The same things were measured in two ways. Each way mixes the same 9 hidden numbers, adds some noise and spreads widely along 5 directions of its own, which tell nothing about the thing.
Some things both ways: the first way, then the second way.
[  2   1   8  -5   4   2   7  -1  -3  11 -18 -10  15  -9  12  10  12  -8]
[ -2   7 -18 -12   2  12   5  -8  -3 -10   5   6   1   5 -13]

[-12   3   2   6   0  -8  -5   7  -7 -10  14  12   6  12  -5   4  -8   7]
[ 12   7   6 -13   2  -5  -5   5   5 -19  -9   8  10   2  20]

[ -7  -1  -5  -1   2   7   5   4  -1  24 -11 -11  12   6   5   7   8  -1]
[  9  -4  19 -11  25  15   6   7 -23  -4  -3 -18   9  17  18]

[  2  -5  16  -1  -6  -5  -7  -6  -3 -23  -5   0   6  -6  -9   2   1  -3]
[ 12  -4  -1 -10  13  12 -12  -7  14  -8 -13  -2   3   6   9]

[  4  -9   4  -1  -3   8   3  -9   7   9 -13 -10   5  -4  -2   1  10  -6]
[  6  12 -14 -12  20  10  -5   5 -16 -27 -14   8  -1 -11  14]

[ -2 -11  -2   3   0   6  -3  19   3   3   5 -16  -9   5  29  -1  -5   2]
[ -4   4  -9  14   9 -11   0 -13 -14 -11  -4  11  -1 -14 -10]

[  6   8   4  -3   7 -20   3  -2  -4 -20  10  25  14  -5  -3  15  -7   1]
[ -8   2 -15  -8 -22 -12   9   2   7  20  23  -1  -6   2 -31]

[ 12 -14  -1   3   1  -2  -3  -4   7 -10   3   8  -4   1   0   0   0  -2]
[ -5  13 -14  -3   2  -8   0   7 -13 -14  -2   8  -4 -17  -1]

[  5   1  11   4   2 -11  -3   2  -3 -29  14  17   1   3  -3  12 -13   4]
[  2  -1  -6  -9  11 -12 -10   1  24  -5  -2  14  -5  -7  -4]

[ -8   8 -12   2   6  -8   3  10  -4  18  12  -8  11  16  17   1  -3   3]
[  0  -1  -3  -8   5  13  11   3 -17  17   4 -23   2  10  -6]

[ -2  -2  11  -3  19   2 -15  -7 -22  20  -9  -3   8  -4   8  -9   6  -6]
[  3  -5  -4   5   5 -14 -14   4  20 -17 -12   2   0  -6  23]

[  6 -17  -1   2  -2  13  -6  -6   0   4 -11  -6  -7  10  -2   1   5  -5]
[ -7  -4 -10 -12   6  13   6   4   6   0   4 -13  -5   7 -10]

[-14   5  13  -2  -3  17   2  -3  -3  -2  -2  -1  -1 -13   1   1   7   9]
[ -1  14  -3  -4  -3  -3   2  -6  -7  -6   2   5   0 -18  -6]

[-11   2   2   3  -3   9  11  -8   0  21 -15  -6  13  -6  11  -9  33  -4]
[ -9   8   8   1 -27 -11   0  -4  -5 -12  -5  -3   7   2   9]

[ -5   2  -6  -4 -13  10   7  -6  11 -12   4 -11   6   2  18   8   8   3]
[  0   2  -4   7 -19 -24  -4  -8  -6  15   0  -3 -12 -13 -16]

[-6 22  7  0  2 -3 13 -5 -1 -6 11  6 14 -9  9  8  6  8]
[  2  13   4 -10   9 -11 -13   2   0  -2 -12  11  -7 -17   8]

[ -4   9  15  -5   2  -2  -3  -3  -6 -12  -4  14   8 -20   1   2  16  -1]
[-1 -1  4 -9  4 10 -2 -9  9 -6  0 -4 -1  9 -8]

[ -6  -4  11  -1   9   2  -7   3 -13  14  -6  -5   5  -4  -8   0  -9   3]
[  6  -1  -8   6   1 -31  -3   6 -18   7  11   8 -12 -31  -3]

[-12  -3   5  -4   0   0  -8   2  -2   7  -1  -1   7  -6  -6  -7  -3  -2]
[  7  -2 -16   4  23 -13 -12   1  -9 -28  -6  13 -14 -22  13]

[  1   4   7   1  12  -8  -3   6 -16  16  -6  -8  10   4  11   1   5  -4]
[ 11  15  -6 -15  10   4 -14   2  -1 -30 -22  17  10   1  26]

[ -2 -12   3  -3   2  14  -6  -1  -8  11 -11 -10  -7   1   4  -1  -3   0]
[  1  -3   3   7   3 -13 -11   3  -3  -1  -4  -2  -3  -6   9]

[ -8  -8   7  -3   5  18  -9   0 -14  10 -12 -11  -3   7   4   7  -6   1]
[  7  -6   5   7 -16 -16  -6   3  19   6   0  -5  12   8   7]

[-19  10   4   3  -1  -4  10  16   0  13  15   0   0 -11   5 -16  -4  11]
[-13  11 -15   6  -3   3   1  -5 -14  -6  -3  -1  -1 -10 -10]

[-10   3   6   2   6  -6   0   2  -5  13   7   1   7  -7  -3 -14  -1   3]
[ -7  -4  -8  10 -13 -11   0   3   3  10  -2 -15  -2  -1  -5]

Other things, the second way, with their names:
K647: [  1  15 -20 -22   4  13   5  -7  -2 -25   6  18   4 -10  -2]
K264: [  2   1  -9  -9   3  21   4  10   1  -1  11 -14  10  15  -2]
K196: [ -1  11 -20 -13  -1  18   0 -11  14 -13  -5   8  10  -9  -6]
K496: [ -1  -6  -1 -10  18   1  -9  18   3  -4  -6 -10  -8   3  19]
K232: [  7 -15  12  -9  27  -3 -12   0  15 -13  -9   0  -7  11  16]
K934: [  2   0   3  11 -16   5   2  -3   6  -3  -1 -14  22   7   1]
K571: [ 16  -2   3   7 -12 -18 -20   6   1  12 -10  -7   1  -7  14]
K806: [  3  -1   8  -1  -2  -2   1   0 -31  15  16 -13  -7 -16   0]
K473: [ -1  16   9   1   0 -20  -9  -6 -19  -6  -8  13  -7 -34   5]
K28: [  1  -5  13  11  -2 -41 -18   2   5  21  -1   8 -14 -30   2]
K158: [-14   1   4   5 -21  -3   5  -7   5   6   7  -7   8  10 -14]
K679: [ -1   5  12  -4  -5  -2  -2   0 -15  20   5 -10  -1 -10  -9]
K170: [-10  -2  10  -4  11   1  14  10  -8  21  10 -22   0  -9  -1]
K980: [  7  -2  20   5  18 -11  -5  -7 -11  14 -11  -8  -5  -7   6]
K972: [ -3 -19  -4   6  26  -1  -8 -13  -6   0  10   0 -18   3 -15]
K347: [ -9  -7  -2  -8  -2 -10  -1  -5  14  -3  11   4 -10  -3  -3]
K586: [ -1   4   9  -6   4  -2  -2   1  -4 -12 -18  -8  -3  10  11]
K114: [  3   1   9   0   0   3   6  -1 -10   1   6 -10   9  -1   0]
K581: [  6  10 -11  -6  -5  -3   7   6 -14  -4   6  -1   6  -7   0]
K22: [  0 -10  -1  17 -24 -33 -12  -3  19  17   1  -3  -5   0 -11]
K100: [  2   0 -18 -17  23  19  -7  -5  23 -13  -5  -1 -10  -9   1]
K652: [ -7   8 -10  -2 -19 -11 -15  -5  25 -12 -10  17   5  -1   2]
K390: [  2  -1 -12 -15  23   4   0  -7  -2 -10   4  10 -10 -11  -7]
K632: [  0   8 -23  -4   8   1  18   4 -46   5  25  -5  -8 -28 -12]
K276: [ 10  -6   4  -1  26   9   7   2   0 -27   5   0  16   0  10]
K717: [ -5   4 -14   1 -19  12   0  -6  16 -15  -8  -9  14  25   4]
K798: [  5  -9  -5  -3  12   6  -9   1  35 -29 -14  -2   9  13  19]
K877: [ -2   3  11  11 -10 -18 -13   8  10  -6 -17   0  11 -12  12]
K286: [ -2  10  -2  -5   2  -8 -14   2  -7  -9  -2  10  -7 -18   9]
K526: [ -1   4  28 -16  23  19   5  11 -12 -30  -2  -3  21   5  27]
K894: [ -7  -4 -22  -6  12  13   9  -1   0  -7  16  -3  -6   1 -21]
K468: [ -1  -2   4  -2  12   1   2   4 -11  -3   7  -3   0  -5  -5]
K152: [-12  -2 -24 -10   1  -4  12  -7  21  -8   9   5 -11   0 -18]
K584: [ -2 -12  -3  -7   4  -8   0   8   9  13   1 -14 -15  14 -14]
K938: [  1  -7   4  -1   5  -2  -2  -5  -8 -13  -7  -7  -6  18   3]
K157: [ -1  -2   5 -10  16   3   8  -6   9  -1  -6  -6  -2   5 -10]
K433: [  5   2   5 -12   4   4   0  -4  -8   6  -1  -3   3  -2   2]
K699: [ -9  -1  -6 -12   7 -18  -9   5   8  -7   2  14 -22  -9  -5]
K994: [  7  -2   5   1  -5  -5  -9  -5  -9  27  -2 -15  -5  -9   1]
K883: [  3   4  -3  -7   3 -10  -5   4   6  -5  -3   6   0 -13   6]
K675: [  1  -2  19   7  -4   4   4   4  -8  -2  -7 -21  19  21  12]
K870: [ 0 -1 -6 -7 14  9  3  0  4  2  4 -5  2 -2 -5]
K764: [ -5  -2 -30  -6  15  -5   6  -8   4 -18  10  12 -20 -21 -15]
K687: [ -8  -8 -19  -8 -14  -8   8   6  15  14  14  -9 -11  10 -24]
K812: [ -9   7  -4 -13  20  24   9   1   4  -9  -2  -5  10   0  -5]
K168: [ -6  -8  -3 -12  33  22   5   4  20 -17  12  -4   5  -4   8]
K295: [  2   8   0   3 -11  12  -5   1 -12   0  -9 -12  18   9   8]
K414: [  7   5  -8 -16  38  -5  -4   4 -35  27  15   1 -34 -54 -14]
K629: [  3  12  -8 -24   7  23   8   7  -5  -2  -3 -11  11  -3  11]
K103: [  2   3   7  -1   0  18   7  -1 -24  25  10 -24   8  -2 -13]
K984: [ 11  14  -2  -2   4  -2 -17   3 -18 -16  10  22   9 -36  14]
K727: [-10   1 -25  -3   6 -14   5   0  -1  -1   8   4 -19 -20  -5]
K81: [ -4  -2 -12   4  -3  -8  -9  -8   0   0   6   4 -10 -18  -4]
K2: [ -2  -4 -10   3  -9   0   0  -9  -2  22  15 -10  -5  -8 -20]
K438: [  6   7  14  -5  15  -2  -4  12 -22   4  -2  -6   2 -15  11]
K14: [  9  -8   1  -3   2   3  -7   5  -1   4  -7 -19  -4  12   8]
K985: [  2 -20   0   4   2 -11 -11  -4  20   3  11  -6 -11   5   2]
K228: [ -9  -1   0 -20  26  11  -7   1  -9  13   9   3 -18  -6 -19]
K578: [ -8   3 -14 -15  33  25  -8 -12 -22 -10   9   5 -24 -20  -7]
K465: [-12  -7  -2   4  13 -10  -2  -3   6  -2   5   0 -14 -19  -5]
K389: [  0   1   3  -8  11  -9 -12   4  -1   1   0   8 -10 -18   0]
K250: [-18  -3 -19   8  -2  -2  13   2  15   4   5 -16  -6   9 -27]
K517: [  3  -4 -13 -12   0   0  -8 -15  17 -12   1  10 -10   0   0]
K503: [  0   3 -25  -8  -5  -3   4  -2  19 -15   4   8  -1   5 -12]
K649: [  2   5  10   3 -11 -25 -12   8 -14  17   4   1 -10 -24   1]
K805: [ -2   2  -6   0 -15 -14   6  -7   6   2  17   7   3  -7 -17]
K697: [-12  -6  -2   6  -6  -4   7  -2  -1   1  22  -7  -4   2 -19]
K18: [ -2   2 -11 -18  44  16  -3 -11  -7  -7  -2  10 -18 -15  -8]
K248: [-11 -10  -7   1 -18  -5  -6 -11  14  32   3 -14 -15   9 -35]
K458: [  2   5  -2   5 -25   1  -4   1  -5   5   5  -7  14  11  -5]
K541: [ -6 -11 -17 -14  38  11   1  -1  13 -21  -1  -3 -23  -7   1]
K976: [ 15  12  -9 -23  21  18 -13  -4  -6 -30 -10  20   4  -1  18]
K315: [  6   3  23   3 -25 -12   0   1   7   3  -1 -10  20   3  12]
K690: [-11   2   2  -1  -5   6   5  -4  14  -2 -11 -13   8  17  -5]
K70: [  1 -16   2  -5  40   1  -1   1   9  -2   8  -3 -11  -5  -1]
K201: [  0   4   1   4 -14 -33  -2 -11 -17  13  16  10 -16 -33  -6]
K320: [  2   1 -10   1   5  -4   0   0  13 -29  -3   7   7   0   9]
K227: [  5  -4  -2   1   5 -11  -7   6  -6  20   5  -7 -10 -13 -13]
K174: [  7   4  14 -18  21 -21 -16  14  -7 -12  -3  15 -21 -25  12]
K351: [ -9  11  -4  -6 -16 -14   9  -3 -17 -16  18  12  -3  -9  -6]
K941: [  4  -6  14  -1   8 -18  -3   1   0   4  -1  -4  -8 -11   1]
K129: [  2   3 -19 -22  26  13   7 -12  11 -18   8  16  -4  -1 -13]
K598: [ -9   8 -10  -2 -20   0  14  -4  -6   6  19  -4   6  -6 -17]
K813: [  2  -9   5   4 -20 -11  -4  -5  13   9  16  -5   5   5  -4]
K322: [  1  10 -13 -12   4   7   3 -14   9 -16  -8  10   3   0  -6]
K198: [  8   8  10   9 -18 -29  -7   6 -19   6   6   5   4 -23   6]
K190: [ -4   4 -12   2  11 -15   3  -1  -8  -2 -11  -1 -14 -26  -2]
K130: [ -6   4  -8 -22 -12  -2  -3  -4  10 -16   8  16  -4  17  -9]
K557: [  9  10   9   4  -7 -14  -9  -3   3 -20 -15   9  14  -8  20]
K208: [  4  -7   0  -2 -12 -17   9   4  18  24  11 -15  -1  -6 -13]
K849: [  4  16  -9 -11  33  16  -4  -5 -30  -9  -2  12  -5 -31  -4]
K474: [  4   5   4 -19  15   4  -1  11   5 -15 -24  -2   5  10  12]
K553: [  7   3  -2   4  -4 -16  -8  14   2   0  -3   0   0 -10  -1]
K763: [  9   3  20  -4  12  -7 -26   0  -1 -10 -16  14   7  -8  22]
K387: [ -5  16 -18 -14  17  13  11   2 -16 -19   4  10   3 -16  -7]
K380: [-26   1 -13 -15   7   1   7   0  13   1  -5  -7 -24  13 -22]
K924: [  8  11  -6  -6   8   5   2   0 -11 -22  -9   1   7  -3  14]
K32: [ -2   4 -16   6 -11 -21   3  -1  -7 -15   4  10  -2 -12   2]
K381: [-13 -12  -5 -23  14  18   4   8  20   8  16 -15 -16  17 -18]
K891: [ -2   0  -7   7 -15  -7  -5  -7  -9  18  17  -5  -9 -15 -19]
K753: [ -3   6 -13  -4  14  -5  -5  -2  -1 -21  -7  15  -4  -4   2]
K563: [ -1 -11   2   6  17 -19  -7  -4   4   8   8   4 -15 -24 -12]
K969: [ -6  15  -8 -14  -4  -6  -1   9  14 -19  -8  16  10  -8  11]
K821: [ 12   0  -6   7   5   3 -11   3  -9   3  -3 -10   3 -10   3]
K931: [ -6  -4   8  -1 -16   1   5  -2   9  20 -15 -30   2  23  -3]
K259: [ -3  -1  16 -10  24  -3   8  12   3  -2  -1  -7   4  -2   7]
K759: [  8  15   9 -12 -12   1 -13   1   5  -9 -18   5  15   8  19]
K204: [  4  15  -4  -3  10  -6 -15  -1 -18 -19 -12  19  -2 -25   9]
K828: [  0  -2  -9   1  -7   3 -11 -14  18 -11  -2   4   3  -8   3]
K628: [ -3 -13  12  -5  -1  -9  14   4   2  19  12 -24  -9  10 -21]
K568: [  7  -5   1 -23  42   9  -7   6  -6 -15  13  13 -15 -12   1]
K289: [ -9  -4  17  -6  -6  -4   3  -6   0  19  17  -8  -2  -4 -11]
K916: [ -7  -6  -9   3 -14 -11  -8   0  25  13  -7 -11  -8   3  -7]

Some of these things the first way, each followed by its name:
[-7 12  3  6  5 -7  0  7 -7 -9 21  4  4 13 18  5 -7  6] : K28
[-10   3   4   2  10   1 -13  10 -17   7   6   4   0   8   6  -1  -3   5] : K198
[-23  -6  15   4   4  19 -12  16  -7  26 -12  -6   0   2 -10  -2   1   0] : K276
[  1  -9  -7   4 -11   6   8   1  11 -15   4   4  -3   8  20   8   8  -1] : K158
[ 11  -1   1   3  10 -12 -10  -1  -4 -17  15  19   2   5   5   5  -3   1] : K438
[ -2  -5  -2   2 -12  -7   8  -3  10 -17   8  14   4   3 -21   8 -14   5] : K687
[  9  -5 -17   1  -7  11  17  -3  13  -2   8   0 -12   4  15   6   4   9] : K380
[-13  -5  -1   5 -13   3  10   1   9 -14   8   6   2   7  -2   5  -6   6] : K598
[  7  -3  12  -3 -10   1   7  -4   3 -17  -7  -5  -2 -16  -6   2   3   2] : K248
[  5  -6   8  -7  -1  10 -15 -18  -6 -23  -1   4  -3   1   7   4   4  -5] : K100
[ -6  -9   0   3   6   3 -17  16 -10  -8  13   6 -13  18   6   5 -21   7] : K70
[-12   5   1   3  -4   9   3   9 -12   3   5  -9  -7  12   4   3  -7  12] : K759
[ -2   2   1  -2   5   1  -1   4  -5   9  -1   3   0  -3 -11   4  -4   5] : K584
[-9  6  1  9  2 -2 -4 19 -4 -6 22  4 -6  9 10  0 -4 14] : K157
[  0  -4   6  -9  -4 -11   1   8   1 -12  -3   7   8 -15   5   7  -4  -5] : K972
[ -3   3  -9   0 -13  -8  16   3   6 -16   0  15  11  10   2  19   7  -1] : K130
[  0 -18 -11  -1 -11   0  -4   9   4  -9   0   0  -7   5  -2  -2  -1   2] : K938
[ -9   3   7   0  -2   4  -7   2   2  -6   9  12  -3  -1 -16   2  -7   5] : K553
[-8 11  0 -2  5 12 11  0 -7 24 -9 -2  5  0  9  8 11  2] : K699
[ 11  -6  11  11  16  -9 -11   8  -8  -5  10  12  -6   4   9  -6   2   0] : K812
[ -5   8   2   3   9  -6  -8   6 -15   6  14   0  -1   8  10 -10  -3   4] : K916
[ -3   4  17   2  10   4  -5   5 -16  10  -6   1  -2  -4  -4  -2   3   3] : K389
[ 3  5  5 -4  8  3 -8 -1 -6  7 -4 -6  5  3 11  8  4 -6] : K227
[-14  11  -9  -7  -2   2  -7   6  -6  -6  14   0   4  14  31   5  -1  -1] : K891
[ 15  -5  15   2   4  -9  -4  -2  -7 -18  -6   5   3  -3   7   7   6  -7] : K763
[  0   2   2  10   9 -13   1  -3  -1  -9  22  22   5   3  -4  -3  -8   9] : K170
[  6  -8   3   1  -8   3   0 -12  13 -24   0  18   4  -8 -16  10  10   2] : K628
[ -2   0   7   4   5 -13  -6   0  -4 -17  17  23   4  -6   5  -9   2   2] : K465
[ -4   2   7   5   3  -7  -1   9 -11   2   3  -5   7   8   5   1  -1   3] : K433
[  1  -8  -1   1   7   5   0  12  -7  13  -2 -10  -5   7  15   3  -8   2] : K753
[ -1 -12   7  -3 -12   7   4  -8   5 -18  -9   5   1  -6 -16  11  -4   1] : K232
[-21  22  15   5   5  -1  10   8 -13  13   0   8  13  -8   4  -1  14   8] : K289
[-15   3  -2  -3   1  19   5   7   7  17   8  -1  -9  -8   5  -3  -6  10] : K250
[10 -3  4  5  6 -9  2  1  7 -3  4  8  8  1  9  5  7 -6] : K387
[ -7  15  -4   3  -8  -3   3  -6   7 -25  18  28   7   8  -6  13   7   6] : K174
[ -5   2   1  -1  -2   0   9 -11  -2  -4  -6   8  15   1  12   8  14  -5] : K347
[-6 -8 -4  0 -8  5  9 -3  4 -5 -7 13  6 -3  0  7  9  2] : K351
[-15   0  -5  -1  -8   6   4   0  -8 -13  10  -3   1   8  15   6  -9  11] : K201
[  2 -11   2   1 -16  13   8  -4  11 -23  -2 -11  -3   3  10  12  -2   4] : K322
[-17  -7  -5   3  -2  12 -12   7  -7  12   7  -4 -11  17   1 -13  -3   5] : K541
[15  5  6  0  7 -7  6  4 -5 -3 -4  4  2  2 12 14  6 -5] : K228
[ -2   3  -2   7  -7  -7   9 -13   8 -10  10   3  15  13  -3   5   1   0] : K629
[-21  -1   1   3   0  -1   5  10  -4  21   1  -5  10  -1  -4  -8  -7   6] : K32
[ -9  -2  11  -7   5   4 -18   3 -13   2   1  -5  -3  -4  -3  -7  -9   0] : K821
[  2   4   5  -3   1  -4  -5  -1  -2 -14  -2  19  10   7   0  21   5  -7] : K568
[  0  -7   5  -5   6  11  -8   1 -10  11 -12  -7   0   4   7   8   0  -3] : K503
[-12   3 -10  -6 -20   3   7  -9  15 -14   8   1  11   6  -5   7  -1   0] : K14
[ -7  -5  11   2   2   3  -6   9 -10 -10   2   8  -3   0  -3   6 -10   7] : K805
[-10  13  11  14  11  -7   7   8  -9  19   8   6  10   7   0  -3   5   4] : K969
[ -8   0  13  -6   9   5 -12  -3 -23   6 -17   3   9  -3   7   5   8  -6] : K813
[  4  10   2  -2   2 -12  -5  -9  -1 -31  24  12   8   4   6  11 -14   6] : K414
[-17  10  11   4   7   1   1  11 -16  23  -6  -7  12   5   7  -1   8  -1] : K647
[  1  -9  -6  -4  -9   7   0 -10   4 -12  -3  -9   4  14  27   7   7 -10] : K81
[  0  -1   1  -8   6   6 -15  -6 -16   3  -3 -12   4  10  13   4  -3  -5] : K571
[-13   2  -2  -3   4   2  -8  10  -5  -1   8  21  -2  -1   9   1   2   2] : K697
[ -1  -3  14   1   4  -6 -15  -5 -14 -12  -3   3   8   0  16  -9  15 -11] : K828
